The rows are grouped in 4 ways, from coarse to fine. Each group lies inside one group of the grouping before and may be the whole of it. The rows also spread widely along 10 directions, which tell nothing about the answers.
Known rows, each followed by its group in each grouping:
[ 16  18   9   5  21  -9 -12   1  -6  -5   9   2   9  28   5  -9 -28   5
   0  17 -35  12  -8] -> Vuven k_587 k_615 k_855
[  1  23 -15   6 -17 -12  26  18  16  11   5  11  -6 -26  -5  -9   8   4
   0   5   9   5  26] -> kife k_910 k_321 k_510
[ 17   6   8   0   6   6 -14  -5  12  -8 -20   5  -9 -24  -5  -7 -24  -9
 -25  -2  24 -14 -14] -> Vuven k_35 k_432 k_646
[ -8  -3  -1 -10 -21   9 -16  10  -3   0  17 -16  14  19   2   6   3  -3
  26 -22 -16   6  -8] -> maped k_974 k_908 k_851
[-12 -17   5  -3  -9   6  13  -5  20   6 -16  27   4 -23  -9   3  18  -6
   3 -13  42   0  22] -> kife k_356 k_694 k_900
[ -4  -8  -8  10  -1   6  23  -2  -8  10  -6 -11   1  -8   2   3  17   1
  13   1  14   9   8] -> maped k_925 k_676 k_238
[-16  20   3   0   8 -18   7  21   2 -21  21  17  16 -17  -4  -2  11   0
  19   4 -18  10  21] -> kife k_356 k_694 k_373
[ 15  18   2  17 -12   1  -1  18  -7  -5  -1  -6  -2 -42  -8   7 -19 -12
 -11  21 -16  -5 -16] -> Vuven k_35 k_612 k_960
[-13  11  16   8  -6 -20 -11  52 -22 -24   9   5   6 -20  -9   7  15   4
  14   6 -19  14  20] -> Vuven k_587 k_455 k_877
[  3 -14   7   3 -24   0 -16  35 -44   4  -8 -29 -18  -8   1  13  15   5
   1   1   0  10   6] -> Vuven k_449 k_706 k_665
[-13  18  -1  -2  35  -8   0  -3  10 -29   8   7  12 -34  -2  -1  -9  -1
 -15  -8   8 -13   6] -> maped k_847 k_114 k_882
[ 12  -5   1  -7   8  13  -8 -26   4   5  -3  -2   4  25  11 -12 -11  -7
  22  -2  -1   6 -19] -> kife k_910 k_74 k_361
[ 11  16  21   5  10 -16 -22   6   3  25  -7  16 -24 -10  11   8 -34  14
 -19  26 -20  -2  -3] -> kife k_356 k_500 k_117
[-20 -14 -21 -20   3  11  -3  -5 -18   6  22 -37  -1  -7  14   8  13   5
  20 -27  10 -12   4] -> kife k_356 k_116 k_80
[ -4 -15  15   0 -15   6 -24  21 -32 -23   9  -4  17 -18 -10  19  15 -14
   0  -5 -13   8  -1] -> kife k_672 k_157 k_327
[ -6  -2   5  -4   7  -8   7  13   2 -18 -17  19  -3   8  -8 -17  27  12
   1 -18  38  18  38] -> maped k_974 k_270 k_12
[ -1   8 -10  -1  13   7  21 -25  30  14  -6   7   5   5   6 -15  -4  -1
  27  -7  17  -2  -5] -> maped k_61 k_815 k_136
[-19  -5  12   0  -3   8 -14  14  -3 -12  -2  -8   3 -30   4   9   7 -16
  48  -2   1  -5 -22] -> Vuven k_35 k_223 k_669
[ -2   0   7   0  14   9 -24 -17  -8  16  12 -17   6  14  18  19 -33   2
   6   8 -39  -6 -29] -> maped k_974 k_908 k_638
[ -6   4  16  -2   2   7 -10  -8  28 -30   5  22  31 -23 -15   5  -8 -24
  -3 -15   6  -7 -13] -> maped k_925 k_676 k_695
[  9  -7  17   0   3   4 -28  10 -35 -16  -2 -21  -1  11   6   3  -5  -5
  15   7 -21   8 -21] -> Vuven k_449 k_706 k_539
[ 16   6   4  19 -13   5  12   7   1   1 -24   8  -8 -39 -11   5  -3  -9
 -11  15  10  -1  -4] -> maped k_974 k_661 k_32
[-17  -4   9  11  12 -10   6   5  -3   7   8  18  21 -11  -5  24  -5   6
 -29   8 -11   8  23] -> maped k_847 k_992 k_237
[-13  -3  -1   0 -20  12 -17  19 -20  -4  22 -30  10 -27   1  28   1 -13
  17  -6 -28  -8 -18] -> maped k_974 k_270 k_648
[-11   4   6  -7  -3  -8 -25  20 -17   0  27  -5  14   7   3  14  -3   6
   3  -4 -30   7   5] -> kife k_672 k_527 k_466
[ 15  13  -2   3 -25 -11  20  13  18  22 -11  26 -11   1  -7 -14   5   8
  -1   5  16  16  26] -> kife k_356 k_116 k_80
[-16 -16  -3   9  11   6  14  -1 -10   1  -6  -1   6 -32  -2  14   9  -3
  -8   1  23  -3  14] -> Vuven k_35 k_223 k_669
[ -2 -20   0  13 -16   2  19   6 -13  21  -5   3   9   9  -9  15  17   7
 -21   0  12  22  28] -> maped k_925 k_676 k_238
[ -3  16  -6   6  11  -8   3  11 -13  14   7 -16 -13  -4  14   5  -8  15
  10  13 -21   2   3] -> maped k_974 k_270 k_648
[-19   6   5  -8 -15  -4 -13  16  16  19   9   0  -2  10  10   6   0  10
  40 -14 -11   1   0] -> maped k_974 k_908 k_851
[-25  -2   7 -14   2 -18 -15  21   6   8  13  20   3   1  -2  10   7  19
 -23 -18  11   6  44] -> kife k_910 k_321 k_510
[  5  17 -17   3   0  11   9 -14  10   7  18 -19  12 -24   2   7 -20 -14
   1   1 -18 -16 -23] -> maped k_61 k_815 k_136
[  0   6 -14 -10 -20   9  -3  -7  16  24  23 -12   9   1   5   5 -15  -5
   6 -11 -12  -7  -9] -> kife k_910 k_321 k_510
[  9   6  -4   1  -7  -2  -6   9 -21  17  11 -17 -10 -11   7  11 -13   5
  -8  13 -23   0  -3] -> kife k_356 k_116 k_80
[  3 -13   2   5 -29  12   7 -10   8  28  10  14  23  -1  -7  20  -9 -12
  -5   6 -16   7  -3] -> kife k_356 k_116 k_80
[-12  -5   4 -19  13  -4 -12   3  14  10 -11   0 -15  33  14 -22   7  20
  36 -28  33   4  15] -> Vuven k_587 k_455 k_877
[ -8  -4 -11  -5  -9  -6  -3  22 -32  20  12 -27 -16   9  14   6  16  18
  15  -2  -7  12  18] -> kife k_910 k_74 k_361
[ -4  -7   3 -10  -9   4 -17  -9   5  31  19   0  11  32   9  11 -18   5
   1  -4 -23   8  -2] -> kife k_910 k_321 k_510
[ 12  17 -12   0   1 -11  21  -3  19  36 -12   9 -26  20  15 -25  -3  21
  19   8  16  11  17] -> kife k_910 k_74 k_361
[-21   0  -8  10  -2  -8  31  14   7  19   0  11   4  -2   3  -4  20  12
  32   3  13  16  28] -> Vuven k_35 k_612 k_960

New rows, each followed by its group in each grouping:
[  7  19   1  -9  -1   1 -14   7   7 -29   6  -2  -1 -47  -6  -4 -10 -16
  -2  -8   3 -19 -14] -> kife k_356 k_116 k_80
[  1 -11  22  14  -8  -5   7  10 -10  -1 -12  36  14  -7 -11   9  12  -4
  -2  21  -5  26  19] -> kife k_356 k_116 k_80
[-11  -9   0   1 -17   8  -6  19 -13 -18  11  -7  21 -29 -15  15   9 -14
 -11 -14   5   0   6] -> Vuven k_35 k_612 k_960
[-30  -8  13  -8  -5   5 -18   5  22   7   8   9  13 -14   4  15  -4  -9
  34 -16   4  -9 -10] -> Vuven k_35 k_223 k_669
[  9   1  10  16  10  -4   4  12 -26   5 -17  -3 -12   4   8  -4   0   6
  19  27  -8  21  -2] -> Vuven k_35 k_223 k_669
[-17  -4   5 -12  28  11 -19 -22   8 -15  12  -2  18 -13  10   4 -10 -11
  25 -13  -1 -17 -22] -> kife k_672 k_527 k_466
[ 26 -14  14   9   5  15  -3 -23  -3   8 -30  11  -1  27   1 -12 -15  -8
   0  12  14  18 -16] -> Vuven k_35 k_223 k_669
[ -3  -7  -9  -4  -7   4   0  21 -23   9  -8 -34 -23  -4  10  -6  18  11
  30 -11  21   1   6] -> Vuven k_587 k_455 k_877
[-22  -1   7 -17  29 -15 -17   8 -12   9   2  -6 -23  14  23  -7   7  28
  27  -9  10   4  20] -> kife k_356 k_500 k_117
[-33   3   8 -16  23  -9 -19   4   9   0  19   4   5   4  18   1   4  11
  50 -14  -9  -5   2] -> kife k_672 k_157 k_327
[-19  -1   5   0  -5  -2 -17  17  -6  28  19 -16   1  -8  12  25 -16   8
  16   4 -29  -9  -7] -> Vuven k_587 k_455 k_877
[-36  12   7 -12  -1 -15 -12  26  25   9  14  11  -1 -21   4  11   7  11
  26 -21   4 -10  15] -> maped k_61 k_815 k_136
[ -6  -4 -19   8  -9   5  32  -4   7  11  12   4  24   1  -8   1   8  -4
  -3  -6  10  11  21] -> Vuven k_35 k_223 k_669
[  4   2   3 -13  -8  -5 -17  22 -12  12 -13 -15 -28  26   8 -14  12  19
  19 -18  18  14  10] -> maped k_61 k_815 k_136
[ 15  19  -6  -5 -14   7 -18  -2   6  11  20 -17   0 -14   4   7 -33 -11
  -8   4 -29 -13 -27] -> kife k_910 k_321 k_510
[ -7 -17  13 -12  -3   0 -21   8   2  -1   2  12  15  28  -8   4   0   6
 -17 -24  13  10  21] -> Vuven k_587 k_615 k_855
[ -6   6  -2  -2  -6   1 -15  29 -36 -18  14 -36  -6 -18   4  11  11   1
  16  -4 -20   1  -5] -> maped k_974 k_270 k_12
[  5  -1  -1  -3   5   6  -8  -2 -17 -22  14 -16  19  10  -1  -2  -3 -10
   2  -7 -12   3  -9] -> Vuven k_449 k_706 k_539
[ 18  15  -2  -6 -21   2 -20  25 -21 -27  11 -19  -1 -15  -7  -7   3 -12
   6  -8 -11   2 -12] -> kife k_672 k_157 k_327
[-16  -8   1  -4  -2   6   0  -4  17  38 -15  -4 -20 -16  13  10   0   9
  23  -9  25 -12  -3] -> maped k_61 k_815 k_136
[-22   9  11  -8  38 -15 -12  -3  14 -13  15  20  20  17   6  -5 -13  10
   5  -7  -7   4  13] -> Vuven k_35 k_432 k_646
[ 11  -3   9   0   3   4  -8  -8  21  37 -32   4 -31  -3  11  -6 -21  10
   7   4  29 -11 -10] -> Vuven k_587 k_615 k_855
[ -7 -14   5 -11 -16  17  -8 -15  27  -1  -1  17  18 -11  -7   4   1 -19
   7 -23  24  -7  -5] -> kife k_910 k_74 k_361
[ -6   5  31  -3   6 -17 -36  18  -4  16  -1  19 -14  -6  10  17 -21  12
   1  17 -26   2  -2] -> kife k_356 k_116 k_80
[-13 -24  14  10   4   7  -3   2 -20  -5  -1   8  24   2  -5  18   9  -8
   3   5  -4  18   6] -> Vuven k_35 k_223 k_669
[-41  -1 -10  -7   5 -11   1  23   2  23  17 -15  -9 -23  14  15  10  21
  22 -16  11 -11  23] -> Vuven k_35 k_612 k_960
[-16  -8   5  -6   1  -6  -9  12   1  40  -9  -7 -23  18  19   0   0  24
  29  -5  13   5   8] -> Vuven k_35 k_432 k_646
[ 10   4  -2 -11  22   3 -11  -2 -19 -31 -10 -17  -5  11   2 -21   6   3
   0 -18  21   8  -1] -> maped k_847 k_114 k_882
[ -4  -9  26 -11  11   5 -28  -7  15 -22 -16  18   6  -2  -2  -5  -7 -12
  11 -15  21  -7 -13] -> Vuven k_449 k_706 k_539
[ -3 -36  11 -10  15  12 -19 -17 -33  -7  -2  -1  15  23   1  12   6   1
 -22 -11   8  13  12] -> kife k_356 k_116 k_80
[  8   1 -14   9  -4  17  31 -25  34   6  -7  10  19 -23 -10  -7  -9 -19
   5  -3  25 -12  -8] -> Vuven k_587 k_615 k_855
[  9  25   6  -2  31 -16 -17   8  -1  -4   3  -4 -13   9  11 -13 -27  15
   0  10 -16  -2  -3] -> Vuven k_587 k_615 k_855
[ -8 -16   4   3  20  -8  10 -11  -7  32  -8  18  -3  32  11   2   4  25
 -13   9   9  23  36] -> kife k_910 k_321 k_510
[-10  -6   7  -1 -17   0 -11  13   2  28   7  -1   5  19   6   9  -7   5
  21  -1 -14  10  -3] -> Vuven k_35 k_432 k_646
[  9  19   7  -3   4 -11  -5   3  20   1  -5  23  -9 -23  -2  -6 -17   2
 -13   5   6  -7   6] -> kife k_356 k_116 k_80
[ -4 -10  18   1  -9   4 -16  10   4  -9  -1  16  21  -5 -12  10  -3 -10
  -5  -8   1   4   3] -> Vuven k_587 k_455 k_877
[ 11  -2  14  20  -2  -6  11  10  -7  12 -39  21 -21 -18  -4   2   5  10
 -15  20  21  14  19] -> maped k_974 k_908 k_638
[-25   9  10   1   2 -13  -6  21  15  14  10  13   3  -7   8   5  -4  10
  34   2 -11   3   6] -> Vuven k_35 k_612 k_960
[-16  -8   8 -14  -3   6 -21  -9  16  16  13   7   9 -12   6  18 -16  -4
   5 -12  -5 -15  -9] -> kife k_356 k_116 k_80
[ -3  15  -5   2  -7 -10   6  16  23  32  -5   1 -20 -22   5   1 -13  13
   4   2  12 -13   9] -> Vuven k_587 k_615 k_855
[  2   4 -16 -12  -8  12   4   2  -2  -6  -3 -29 -10  -6   4 -16  16  -5
  33 -25  24  -4  -9] -> maped k_61 k_815 k_136
[  9  24 -19 -11   2   3   2  -3   6  -7  13 -25 -12 -25   8 -16 -10  -4
  15 -11   5 -17 -13] -> kife k_356 k_500 k_117
[ 24  -2   7   6   3   5  -4  -9  -7   4 -22  -3 -13  -1   1  -7 -15  -2
 -17  10  13  -1  -9] -> Vuven k_449 k_706 k_539
[  2 -24  -2  -7  -7  20  -7 -13   2   7  -5  -8  12   1  -7   8  -4  -9
 -18 -21  26  -7  -1] -> Vuven k_587 k_615 k_855
[-12   8   9  -7   2 -14 -22  15  11  27  11   7  -6  18  10   6 -22  21
  -4  -4 -11   2  10] -> Vuven k_35 k_612 k_960
[  0 -18  -8  12  -1   3  27  -9 -19  12   3  10  19  -6  -8  15  11   1
 -28  11   2  16  29] -> kife k_356 k_116 k_80
[ -5  -4  10  13 -16   0  11  18   1  -9 -12  23  10 -31 -18  12  16  -6
 -13   3  13  10  22] -> maped k_974 k_270 k_12
[ 14   1  29   5   4   2 -31   1  -1  -3  -6  11   9  13   0   5 -30  -9
   5  16 -28   6 -27] -> Vuven k_587 k_615 k_855
[-14  10  -4  -9   9   0  -4 -10  28  -3  21   7  25 -13  -4   9 -19  -5
 -18 -20   0 -15   1] -> maped k_847 k_992 k_237
[-30 -21  25  -7  26  -1 -25  -2  -4   8   4   9  14  31  16  11  -2  11
  41  -5 -12   9   0] -> Vuven k_587 k_455 k_877
[-11  -2  15   6  -2 -14  -2  28  -4  -3 -10  23   0  -5  -8   1  12  11
  -4   1  13  18  30] -> Vuven k_35 k_612 k_960
[  8 -25  13  -8   3  23 -23 -12 -13  -5 -24 -20  -7  13   7  -8   2 -10
  34 -12  22   0 -28] -> Vuven k_587 k_615 k_855
[ -1   6   3   9   6  -2   5   0   2  13   4   3   7  11   8  -3 -12   3
  26  15 -18  11  -9] -> Vuven k_35 k_612 k_960
[  1 -28   9  12  -5  13   8  10 -40 -15 -22 -10   6   4  -5  -2  31  -9
  27   6  16  28   2] -> Vuven k_35 k_432 k_646
[ 13  14   1  -7 -13  -6 -24  18 -11   8  11 -11  -8  10   4  -2 -13   7
  -3  -2 -18   4  -4] -> kife k_672 k_527 k_466
[  8  10   9  17 -13   7   3   6  10  -9  -2  12  17 -35 -11   6 -15 -23
   8  17 -13  -1 -22] -> Vuven k_35 k_612 k_960
[  1  18  17   5  10 -20  -8  35 -26 -35   3  10   8  11  -7 -10  17   5
  13   8 -22  32  17] -> maped k_61 k_815 k_136
[ 21   1  -5  12   1   0  11   6 -33  -1 -18 -15 -14  13   2  -9   8  12
 -11  11   3  22  13] -> maped k_974 k_908 k_638
[ 15  26 -13   1   3   3  14  -9  29 -15   4   8  12 -12  -8 -22 -17 -14
   0  -5  10  -5  -7] -> Vuven k_35 k_223 k_669
[-16 -25  11  -5   2  -5 -16  17 -18  27  -9  -2 -12  21   7  12   8  25
  -8 -11  18  10  31] -> Vuven k_587 k_455 k_877
[  7  -8  12  10   2  12   1 -13   4 -10  -5  16  28   1 -10   2 -11 -20
  -1   8  -4  10 -14] -> Vuven k_35 k_432 k_646
[-33  19  11 -22  10 -22 -25  25  19   7  16   5 -18  -9  19  -4   0  20
  46 -16  -2  -9  10] -> kife k_356 k_500 k_117
[ -9   3  20  -8  46  -5 -21 -15   6 -30  -1  22  17   7   1  -4 -12  -1
  -9  -8   1   1   1] -> maped k_61 k_815 k_136
[ 15   5  -4  27   7  -1  32   1 -18  13 -23   1 -14 -19   2   1   5   6
  -6  33   3  14  11] -> maped k_974 k_270 k_648
[ -8 -31   8 -16   5  22 -17 -26  11  10 -16  -2   6  28   7  -6  -1  -5
  22 -27  36   0 -13] -> Vuven k_35 k_432 k_646
[ -9  -9  -2  -3   2   9  -4 -17  15  23   6   6  11 -21   3  19 -15  -4
 -14  -6   8 -17  -2] -> kife k_672 k_527 k_466
[ 25   6  16   8  19   4  -9 -19 -11 -11  -7   9   6   6   4  -7 -24 -11
  -1  25 -22  11 -22] -> kife k_356 k_500 k_117
[  5  15  -4 -16   0   2 -19 -10  20 -10  28   5  27  14  -3  -6 -22  -9
  -5 -20 -14  -6  -9] -> kife k_672 k_527 k_466
[ -2   4  10   9  -6   2  -1  -7  24  19   4  24  17  -6  -4  17 -22  -4
  -9   9 -18   0  -4] -> maped k_974 k_270 k_12
[-10 -10   3   8  15  -1  12   2 -18   0 -14   0  -2   3   4   1  19  11
  15   3  10  14  17] -> maped k_974 k_661 k_32
[-24  -6  15  -9  28  -3  -9 -10  19   7 -12  14  -3   2  13  -1  -2  10
  25 -12  22  -4   2] -> maped k_847 k_992 k_237
[-22 -18  -1  -5  26   1  -5  -5 -13  16  -1 -11  -5   8  15   7   2  19
   4  -9  17   1  15] -> Vuven k_35 k_612 k_960
[ -6   1  -5  -8   0   1  -4   0  -4  10  13 -11  -2  -3   8   3  -3   4
   9  -7  -3  -2   3] -> kife k_356 k_500 k_117
[  3 -20  12   4 -15   2   1   5 -13   5  -8  19  10   6 -11   8  13  -1
 -17   1  10  22  23] -> kife k_356 k_500 k_117
[-26 -13   0   5  17  -5   5  12 -23  28  -4 -19 -17  -4  22  11  11  21
  33   9   4   4  10] -> Vuven k_35 k_432 k_646
[  2  -4  14  -8   2   2 -25   8 -13  -2 -10 -17 -14  14  14  -7  -2   2
  37  -4   0   3 -18] -> Vuven k_449 k_706 k_665
[ -3 -29  25  -7  -5   7 -25   1 -11   2 -20  18   1  14  -3   7  10  -1
  -8  -7  20  17  12] -> kife k_910 k_321 k_510
[ -5  -4  14   3  11  -6 -15   6  -3  30 -13   2 -19   9  15   5 -16  18
  10  11   0   5  -1] -> Vuven k_35 k_612 k_960
[ 27  -8   6  11  15  17  -1 -26 -12   7 -31  -7 -15   3   7  -4 -17  -4
 -10  17  10   3 -20] -> maped k_974 k_270 k_648
